There are 3 ways to turn a row about zero (a turn may also mirror it). The second row of each pair is the first, turned, with some noise. The first 33 pairs use one turn. New pairs use 3 turns, one after the other, and a turn may come again.
Known pairs, each followed by its turns in order:
[-18 -30 -15   4  -9 -10   0  -3 -18 -17]
[ -3 -16  -9 -10   3  35  15  -6  16  12]
J697

[ -1 -25  11   0  14  12  -4 -58  27   4]
[ 40  26   6 -14  47  12 -25   6  15  -6]
J697

[ 48  22  18 -58   1   1  -8  -2   2  -2]
[-47   6 -33  11 -28  12 -19  16  22  26]
J944

[-17   3 -17   4  -4  -1  10 -21  16   3]
[ 21   2 -10  -4  -7  -1   6  -8  -6  30]
J838

[ 36 -10 -12  58  12   3  15   2  -5   5]
[  6 -26   8 -23 -30 -16  19  56  -7 -10]
J838

[ 17 -42   9  -8 -45   5   4  26  58   0]
[ 44   4 -14   5  47   3  39  -2 -33 -46]
J838

[ 15 -16  -2   0   2 -46  16  11 -58  15]
[-28 -34  16 -26 -27  46 -25   3  -3 -21]
J838

[ 16  22  -5   1  58   1  -1  19  -8 -58]
[-27   5  52  -7  21 -42 -38  34  -3  19]
J838

[  4  -6  -7   4   0 -16  -1  21   6 -26]
[  0 -10   7 -14 -16   0 -14 -24  10  -9]
J944

[  8  28   1  43   7  43 -10  57 -11 -13]
[-39   8 -42  28 -16 -39  25 -32   2  16]
J697

[ 15   5  15 -13  32  29   3   0 -53 -11]
[-30   7  39  21 -17  -2 -15  18  39  -4]
J838

[ -5 -18  58  -2 -11  -3 -25 -58   2  -5]
[ 31  14 -50  26   8  17 -37  17  40 -11]
J838

[ 11  16  16   2 -58  -7   8 -12  58 -28]
[ 36  17  37   7 -31  -4 -52 -41  20  -1]
J697

[-12   4  32 -30  -9  12 -10  -2 -15 -31]
[-22 -24 -14  11  23  16  11 -22  21  25]
J944

[ -1   7 -14  20   3 -37  24 -26  34  19]
[ 30  -5 -13   8 -27 -32 -17   8 -35 -12]
J944

[ 22   3  -3  10 -17  -1   0  10  -1   2]
[ 2 19  4 -2 -7 -9 -7  3 18  3]
J944

[-12  17   2   2  -5   4   9   5   3  43]
[  5  18 -22  -3  26 -21 -11  19 -15  -1]
J944

[ 40   6  11   5 -21 -36  -8  14 -12  -3]
[  3  14 -10  19 -24 -12 -11  -8  45 -10]
J944

[-12   1  11 -15   2  -7  -1  -8 -11   5]
[  7 -12  10 -17   6  -6   5  14  -7   1]
J697

[ -9   0  -9 -17   4 -37  29  19  24   9]
[  0 -29   8  -1  20  19   3 -18 -39  13]
J838

[-7 11  0  3  1 10 11 -3 11  9]
[  0  -2  -5  -1   6 -12  -4   6 -20  10]
J944

[  3  20 -22  -3  20  58  -5 -10  -4  13]
[  1  30   0  11  27 -35  35  -4   9 -26]
J697

[ 12  -2 -47  -1  -3  14  -7   4  15   2]
[ -5  -4  24 -34 -18  -4 -10  33   0  -3]
J944

[  2   0  43  32 -12 -10   2  12   0  -8]
[ 33  17   0  21  18  -7 -17 -31  18  12]
J944

[-16  23  11 -28   2  -4 -19   7  58   4]
[  5  -1 -24  23  42 -25   1 -32 -24  15]
J838

[ 10  20  -2 -58  29  42  16 -20  58   7]
[  0  58  42 -17  19 -39 -18  17  22 -47]
J697

[  0  10  -1 -56  17   5   3 -22  -9   6]
[ -3   9  45 -21  13 -10  13  38   7 -16]
J697

[-58   3  -3   7 -41  38 -21  31  24  -1]
[ 13 -22 -27 -33 -20 -25  14 -58  36 -33]
J697

[ -9 -28   8  -1 -58  -2   7  19  -7  10]
[  2 -36  14 -11  -9  17  -2 -46 -14  -4]
J697

[-14  21   8  51 -17   9  32   6  -4   9]
[-18   4 -19   3 -22  14  38  35 -20  22]
J838

[  1  17   7  -2 -17   9  19  -2  34  -2]
[  3  -4 -12 -12  -2 -21 -22  -3 -10  33]
J944

[ 14   7  47  -6  -4   6 -19  -4  -2 -24]
[  1 -11  14  -2  11 -34 -24  -6   9  35]
J697

[ -5   5 -23 -19  -9  -2  16  -8 -51  -7]
[ -9  13  32  -7 -29  33 -15 -16  10  10]
J838

New pairs, each followed by its turns in order:
[ -1  -6  36 -33   3  25 -15 -18   3  -4]
[ 14   4 -22  41 -24  -3  -3   4  13 -16]
J838 J697 J697

[  4  -6  -4  19 -21 -10 -14 -15  -4  -9]
[  8   5 -10  10 -17 -20  -1  -8  -8 -24]
J944 J944 J838

[ 34 -32 -39   2  -4   3  58   2 -11  10]
[  4 -44  12  28 -37  25 -27 -20 -39  19]
J697 J697 J838

[ -2 -58 -16   3 -15  39  17 -16   9  10]
[-34  19 -16   8   5  36 -27  21  17  31]
J944 J697 J838

[  6  28 -58 -38   9   8   6   0 -10  15]
[-63  -1  22  16 -14   1  25  12  12  15]
J697 J838 J838

[ -4 -21 -51  -6 -17  -3   1  10  17  26]
[ 21   2  14 -26  34  -6 -17   3 -44 -19]
J697 J944 J697

[ 21  23  11  54  35 -36 -12   7  15 -14]
[-37 -31  17 -31  -7 -29 -26  11  23 -19]
J944 J838 J944

[-27 -45   9 -13   0  12  -7  16  46  12]
[-22  26   4  27  26   2  48 -20   4   9]
J944 J944 J838

[13 -3 -2 25 -1 26 36  2  7 -2]
[  7  -6  13 -17   6 -36 -18 -10  -7 -28]
J944 J944 J944

[ 16  -9 -40 -58  17  34  22  45 -32   9]
[-19  56  10 -11  47   4 -10  28 -57  -2]
J697 J838 J944

[ 16  10  15  10 -11   0   9 -15  14  32]
[ -8 -25   2   8   3 -13 -21 -22  14  -4]
J944 J944 J944

[ 13   5  -3  15  29 -13  15 -14 -36  29]
[ 22 -20  27  21  21 -29   0  -7 -10 -25]
J838 J944 J838

[-58 -34 -30  -2   8 -56  -1  17   7   4]
[-11  14 -26  50 -29 -13  -9 -36 -40  51]
J697 J838 J944

[-36  31  -9 -58   5  19   7  -5  13  -6]
[-40  38  22  10 -38  -3  -6   8  16 -31]
J838 J697 J944

[ 58   1 -14 -21  -9  -5  56  -5  -1  13]
[  2  -8  14 -38  47 -48 -23  -5 -17 -11]
J697 J838 J944

[ 19   0  -7 -15  -9 -42 -18   2  28 -11]
[-16  25   5  -2 -31   3   9  32  30  10]
J697 J838 J697

[ -1   9 -13  -3 -10 -27  19   6  17  -3]
[  1  27  -6   2   0   8  21 -14 -21 -14]
J838 J697 J944

[23 -5 -9 14 -4  0 -7  7  2  4]
[  2  19  -3  21   1   9  11   3  -5 -12]
J697 J697 J697

[-34   8 -18  18 -20   4  -1  -3 -16  18]
[ 19  24   0  15 -11 -21  25  19  -3  24]
J838 J838 J944

[ -4   9  23   4 -58  24  -9  -3  32  -2]
[ 50  36  19 -14   1 -13 -18  15  26   6]
J697 J944 J944

[ 14   1  12  10  23 -22 -58   2 -46 -35]
[  1 -43 -17  27 -30  -5 -14  23  42 -39]
J944 J944 J838

[-12 -57  17  31   1  12 -32   7  -2  13]
[ -4  38 -11  57 -11  34   0 -14  -9 -12]
J838 J838 J944

[ -8   5 -32   0 -33  26 -38  22  -5  -9]
[  8  -5  -3  24  37  -1  40   6  31 -26]
J944 J944 J697

[ -1   0  41   5 -12  18 -15 -46   6   2]
[-10   4   7  28 -21 -45   1  11  -3  29]
J944 J944 J697

[-12 -30   1   1 -23  11  24 -30 -14  33]
[  6 -18 -24   9  -6 -27 -45 -31  -1   8]
J697 J838 J697

[ -7 -11  -7  36  -1 -10 -14 -12  -5   2]
[ 12   0  15  18  -1 -21 -11  26   2  17]
J944 J944 J944

[  5   9   3  24  24  15   1 -53 -24   6]
[-23  -8 -14 -22 -24   4  25 -42   1 -11]
J944 J838 J697

[ -5 -10 -58 -45  10 -20   1 -15  -4   2]
[-19 -31   5   8  18 -12 -33  37  29 -31]
J838 J697 J838

[ -3   9 -18  24 -34 -12  -7  13 -26  -2]
[-15  21  31  10 -10  -2   4 -34  -7   3]
J697 J838 J697

[-15   2 -38  16 -32 -36 -40 -15 -18  14]
[  5 -35  19  -5  46  10 -13  51   0   8]
J944 J697 J944

[ -4 -21  14  -1  26 -12  27 -43  -4   1]
[ 37 -28  -3  20  25 -10  -5 -24  -4  -5]
J697 J838 J944

[  1  -7  -7  13 -58  12  -5   8   8 -10]
[ 16   4   3 -14 -26 -16  -8 -17 -44   8]
J838 J697 J697

[  4  11  19   9 -54   2  38  18  10  12]
[  0 -29  19 -23   6 -17  -2 -17  51 -25]
J944 J944 J944

[-28   3   8  -5  -6 -13 -31  37 -18  11]
[  8  17 -11   4  -4  22   3   1  51 -16]
J944 J944 J838

